The groups are shells around one centre, one inside the other: the same stretched ball of 8 dimensions in 6 sizes.
In the rows, zero is written as 128.
Some rows, each with its group after it:
[152 170  99 157 136 154 134 103 101 140 155 179  94 136 163 135 132 103
 103]
(5)
[ 87 135 103 103  79 130 146 180 101 174 110 114 112 104 157 180  99 192
  82]
(3)
[114  73 120  83 121 140 131 170  96 174 144 155 121 127 171 155 138 166
 105]
(0)
[118 152 101 114  89 151 143 110 103 155 190 152 103 143 117 121 120 107
 114]
(3)
[101 119 110  87  79 147 162 154 105 192 167 159 112 145 158 146 126 145
 101]
(3)
[123 100  73  69 142 167 114 106  57 155 185 167 140 125 124 146 136 162
 147]
(1)
[130 111  99 101 102 171 142 157 122 155 201 167 108 124 140 118 127  89
  87]
(5)
[111 116  71  37 144 166 122 153  83 157 179 145 117  91 106 125 135 139
 103]
(0)
[148 179 121 228  93 112 119 138 110 141 111 134 108 125 176 138 122 144
  86]
(0)
[103  87 118  76 129 138 115 133  95 127 143 123 100 112 121 167 104 153
 118]
(4)
[169 167 111 197 134 144 116 101 111 120 158 171  95 135 159 119 134  85
 100]
(3)
[132 133  97  81 155 165 124  99 102 119 186 161  82 120 108 126 124  83
 113]
(4)
[137  89 106 152  83 171 132 154 124 132 180 159 121 126 166 160  97 110
  94]
(3)
[152 112  64  98 150 191 119 103  72 148 208 197 136 129 142 130 143 115
 133]
(0)
[134 116 110 161 110 144 126 159 105 145 118 149 117 115 191 178 110 160
  90]
(5)
[126 117  87 136  85 186 145 156 125 126 162 153 108 106 166 190  72 115
  79]
(0)
[128  79  93  87 103 173 124 162 110 150 213 156 128 116 124 116 127 106
 103]
(4)
[119 105  99 125 101 178 138 146 124 110 148 143  96 104 159 204  64 118
  86]
(0)
[111 131 104  85 144 125 114 122  71 154 131 134 110 116 126 144 138 176
 124]
(3)
[ 98 165 156 153  65  89 145 138 126 158 122 106  76 145 133 130 112 137
  92]
(1)
[117  71 129 101 105 149 117 149 127 115 179 127  98 117 118 142  99 103
 102]
(0)
[108 117  96 119  94 155 140 177 108 152 121 135 114  99 174 193  90 168
  79]
(2)
[136  63 111  77 142 168 120 103  89 141 211 184 119 152 133 129 141 106
 144]
(2)
[134  92  76  95 112 167 115 144  76 172 209 168 156 125 131 110 151 145
 128]
(3)
[116 131  90 113  98 170 136 156 125 121 160 131  95  93 132 166  79 110
  76]
(2)
[110 102 115  73  95 139 140 152 101 187 194 154 118 143 127 102 151 129
 111]
(5)
[124 142 105  70 145 153 154 130 100 179 163 185  86 138 157 124 154 112
  96]
(1)
[133  62 139 106 112 158 126 105 122 119 213 166  96 160 125 128 117  72
 131]
(3)
[133 154 139 168 115 125 133 127 133 120 124 139  67 128 159 148 107 100
  81]
(5)
[133  93 117 125  92 147 131 126  97 167 198 170 129 160 147 118 142 123
 130]
(4)
[107 132  85  86  91 165 150 179 114 168 163 143 109 101 145 149 109 134
  73]
(5)
[113 159  97 157  82 140 129 187 126 131 110 102 100  75 151 172  79 150
  55]
(1)
[131 114 109 116 156 148 109  94  83 113 139 153  98 125 142 173 112 140
 131]
(4)
[127 158  55 113 141 175 124 158  87 136 120 145 115  69 161 185 100 163
  77]
(0)
[108 130 124 116 104 136 131  86  98 122 155 133  87 144 116 166  93 128
 132]
(2)
[139 106  94 104 110 174 146 139 100 178 201 196 125 148 167 124 147 110
 109]
(4)
[142 171  78 172  93 150 124 137  92 156 162 149 132 115 148 125 127 139
  98]
(4)
[146 156  81 146 126 153 124 190 111 159 137 151 118  82 173 125 139 134
  56]
(1)
[109 142 130 142 109 118 112 104 106  98 122 100  80 116 110 171  79 139
 115]
(4)
[132  95  89 123 126 155 101 151  88 130 154 136 135  97 140 155 115 158
 110]
(5)
[105 127 135 157  74 109 126 157 112 145 113 105 106 121 151 164  98 170
  96]
(4)
[156  96 104 171 106 167 118 163 122 131 170 165 125 116 178 145 116 109
  87]
(3)
[141  94 108  80 145 156 125 151 104 165 193 178 111 129 144  96 166 102
 102]
(4)
[141  85  90 123  98 173 120 121  89 151 218 174 147 144 138 127 129 120
 136]
(1)
[159 130  90 145 133 179 136 156 120 144 167 188 106 114 186 139 130  92
  73]
(2)
[141 113  81  80 161 182 119  78  79 124 203 184 107 134 119 137 129  98
 139]
(0)
[110 147  96  70 135 131 126 154  88 173 147 134 105 103 120 113 150 153
  95]
(0)
[ 96 140 118 102  96 118 145 123  80 184 130 141 110 148 149 156 129 183
 124]
(0)
[159 154  91 191 102 147 125 129  90 168 167 178 139 141 178 117 151 134
 109]
(1)
[113 140 103  98 113 155 136 101 105 125 172 142  86 127 111 151  98 107
 114]
(5)
[153 103  85 141 113 166 116 150  94 160 193 175 146 125 159 116 147 126
 109]
(2)
[139 102  84 117 122 156 111 174  90 163 168 155 143 102 154 122 146 150
  96]
(2)
[149 139  67 159 126 171 109 119  78 128 157 160 137 106 156 163 111 149
 115]
(5)
[132 157 140 193 101 118 141 109 110 141 104 153  85 155 191 176 109 142
 103]
(0)
[130 141  53  93 119 188 141 163  93 166 176 171 127  95 153 145 123 133
  83]
(5)
[146 104  80  98 155 165 107 135  77 150 177 172 134 112 145 126 151 138
 117]
(5)
[135 117  78 142  86 170 122 170 109 146 181 144 139  99 145 138 109 129
  88]
(4)
[156  93 115 152 149 155  97 112 105  96 162 157 105 120 147 151 114 105
 118]
(2)
[134 115 114 118 138 173 141 133 129 112 144 167  71 116 171 183  91  89
  81]
(1)
[124  98  80  32 151 183 134 161 105 157 199 172 103 100 126 118 142  99
  88]
(1)
[159 132  43 126 145 209 107 113  88 105 202 174 130  90 128 149 105  98
 109]
(1)
[121 122 140 127 104 111 139 123  93 183 149 160 108 167 162 122 155 149
 123]
(2)
[142 155  96 180 114 165 124  86 105  94 144 151  94 123 151 190  73 111
 112]
(3)
[142 164 129 206 116 122 125 118 111 121  97 142  87 128 184 176 102 139
  93]
(2)
[154 119  77 179 110 187 111 150 119  94 159 147 120  86 161 179  75 109
  81]
(3)
[139 140 127 150 104 147 145 165 147 141 155 155  77 121 167 127 119  78
  59]
(1)
[135  98 106  75 146 148 132 155  88 193 177 187 123 138 165 102 182 136
 108]
(0)
[117 133 126 103  96 145 155 133 125 160 178 159  83 147 140 124 125  93
  94]
(5)
[137 178  55 157 113 154 128 161  70 181 120 157 147  95 185 158 134 194
  88]
(1)
[143 111 109 115 157 153 114  84  81 128 166 175 105 143 144 146 134 122
 139]
(2)
[104 163 111 114  94 138 152 117 105 153 142 140  85 135 139 160 103 133
 103]
(2)
[117 101 113 135  71 143 132 145 102 160 171 142 131 139 148 148 113 149
 115]
(4)
[134  80  91 102 140 188 111 103 101  88 182 157 104 112 127 185  80 104
 125]
(3)
[119 186 132 199  73 116 146 137 129 134 102 120  78 127 167 170  86 132
  74]
(4)
[131 177 140 184 123 102 121 119 112 124  93 123  73 123 158 152 114 137
  90]
(3)
[155 156  79 128 160 166 116 111  89 133 166 176 106 113 146 128 140 108
 105]
(2)
[112  92 124 114  84 151 135 139 122 131 175 137 101 132 133 156  93 114
 106]
(5)
[119 150 124 164 106 110  99  82  85 107 134 105 103 131 102 150  99 154
 140]
(1)

New rows. What belongs after each?
[130 140 147 178  92 129 142  97 126 121 141 150  75 161 161 163  95 101
 109]
(4)
[128 111  72  92 109 190 153 170 104 173 174 183 124 113 181 164 120 131
  83]
(3)
[151 150 108 188 108 167 134 100 124 103 157 165  87 134 164 172  85  84
  98]
(4)
[119 143  64 116 113 170 115 169 103 120 143 116 117  62 127 168  84 147
  76]
(0)
[113 115  94  66 107 167 139 166 121 152 196 145 101 104 114 117 120  97
  83]
(0)
[125  94 113 107 125 140 124 118  78 163 157 167 125 149 160 151 140 161
 136]
(4)
[126 120 138  80 137 144 149  92 114 150 189 182  67 169 132 114 144  73
 121]
(1)
[138 144  81 118 123 162 151 187 100 198 140 186 122 112 206 140 154 149
  66]
(0)
[134 161 114 153 125 153 132 119 132  98 135 139  64 109 143 166  84  86
  78]
(4)
[118 175 114 183  96 115 108 100  95 106 113  99  97 113 119 167  82 156
 114]
(0)
[102 166 114 112  81 109 154 187 102 219 128 136 113 126 162 109 160 174
  75]
(1)
[122 143 104 137 119 148 133  91  85 133 135 155 101 139 155 184 100 149
 127]
(0)
[122  92  75  79  96 181 144 191 103 185 190 169 140 109 163 137 132 140
  85]
(4)
[148 134 137 140 153 127 123 105 106 140 146 172  81 150 160 121 152 102
 111]
(3)
[137 144 119 165 108 148 122  68 108  98 171 147  86 148 121 153  90  91
 130]
(4)
[132  65 123 105 132 158 109  84  93 109 192 160 109 151 123 156 109 110
 152]
(4)
[125 104 164 136 111 111 130 130 125 144 145 145  80 157 153 128 132 111
 107]
(4)
[137 157  60 141 113 160 121 154  77 167 149 154 145  98 159 141 133 169
  96]
(5)
[152 113  85 155 145 178 107 142 109  95 140 153 108  86 167 184  89 120
  87]
(4)
[148 168 116 224  92 127 123 139 114 134 114 141 109 123 185 157 109 140
  85]
(2)
[134  64 109  59 129 167 125 127  99 160 236 183 121 150 118  90 160  87
 130]
(3)
[150 104  94  86 151 170 126 162 111 159 196 184 109 113 150  97 162  88
  84]
(1)
[126  73  86  85 137 191 115 140 108  98 173 147 107  91 133 187  79 114
 103]
(0)
[128 123 119 120  83 156 159 145 130 169 194 174  97 153 156 118 129  84
  90]
(0)
[154 124  83 182  89 183 126 157 127 121 179 161 124 106 168 153  94  97
  79]
(0)
[138  47 114 100 133 162  95 101  91 109 211 155 127 138 110 134 120 109
 151]
(0)
[136  54 116 107 125 153 101 117  88 130 199 157 135 141 126 131 132 128
 146]
(3)
[123 105  94 128  93 167 126 168 121 125 161 132 114  95 144 166  86 124
  81]
(5)
[104 143 162 161  80  95 146 127 118 153 104 124  78 156 165 164 107 153
 102]
(3)
[142 151 137 165 134 127 114  73 113  95 151 142  69 143 122 137 108  85
 120]
(2)
[120 131 152 141  83 119 152 144 134 164 155 150  81 157 159 121 131 103
  89]
(4)
[147 157  74 143 110 168 124 149 109 144 186 156 119 101 134 110 129 102
  83]
(3)
[125 116 139 143 122 117 106  80  90 114 149 131  98 150 119 145 115 135
 145]
(5)
[142 135 103 144 114 161 135  92  98 138 180 179 106 152 152 145 119 105
 125]
(2)
[152  65 110  90 147 163 111 129  95 152 219 187 127 143 136  91 168  95
 128]
(0)
[109 127 100  88 128 155 131 113  96 125 147 141  90 116 128 175  95 134
 112]
(5)
[113 128 132  94 131 132 135  91  99 135 152 150  76 149 127 149 118 118
 126]
(5)
[144 147  99 168  92 168 136 126 127 120 177 158  98 124 149 147  94  83
  88]
(2)
[129 138  83 147  80 166 137 186 125 148 160 139 120  92 158 148 101 124
  63]
(4)
[138 176  52 123 121 167 130 165  87 174 161 160 132  89 151 120 143 144
  78]
(3)
[156 167  73 171 124 178 138 146 108 142 142 180 110 105 193 162 115 117
  73]
(2)
[105 135 104 100  78 146 143 156 116 160 177 130 105 118 119 127 111 120
  90]
(4)
[126 119 121  68 147 145 140 127 105 165 175 175  84 142 140 110 156 100
 105]
(4)
[129  92  71  70 112 178 129 181  96 179 210 167 144 105 136 105 149 126
  94]
(3)
[126 152  97 157 129 122 107 128  70 142  96 126 123 106 160 175 118 200
 114]
(1)
[117 158 115 125 128 136 133 151 123 123 108 124  68  94 148 167  97 126
  68]
(0)
[120 134  56  75 125 173 137 191  85 186 152 160 135  83 163 144 139 167
  76]
(4)
[135 116 125 124 133 151 143 150 124 144 135 170  82 127 187 161 122 111
  80]
(3)
[144 164 101 135 121 146 138 129 104 170 175 176 102 138 152  98 157 102
  95]
(2)
[120 100 142  81 134 144 142 110 120 136 173 165  68 153 137 138 125  86
 112]
(4)
[138 131 134 122 139 122 138 146 106 181 140 175  94 146 179 111 171 127
  94]
(1)
[153 158  62 185 124 177 119 131  85 127 128 165 131  98 188 191  97 155
  95]
(0)
[123 111  81 100 125 154 125 161  74 179 144 160 142 112 170 154 141 184
 108]
(2)
[137  92  93 107 101 171 133 180 117 166 199 168 130 117 155 115 137 109
  85]
(4)
[162 150  79 167 133 160 107 145 101 132 165 159 124  98 151 116 136 113
  87]
(3)
[148 130  70 103 165 168 106 101  66 139 179 174 127 116 131 128 146 133
 132]
(3)
[143 104 111 124 120 176 143 155 136 134 175 177  90 122 172 147 114  77
  76]
(4)
[131 100  75 139 108 184 112 129  97  99 161 139 126  96 143 201  66 139
 111]
(0)
[103 140 125  90 108 130 136 131 120 137 157 122  73 121 106 129 110 108
  95]
(4)
[129 111  96 106 131 175 117 127 120  91 172 136  87  94 115 163  81  89
  94]
(4)
[100 127 132  74 113 121 142  99  90 169 166 149  90 162 118 125 139 136
 135]
(4)
[132  81 132 105 105 152 149 131 110 176 195 192 111 173 171 124 149 105
 120]
(1)
[135 142 141 197 112 115 116 127 120 109  99 124  83 123 169 174  95 136
  92]
(4)
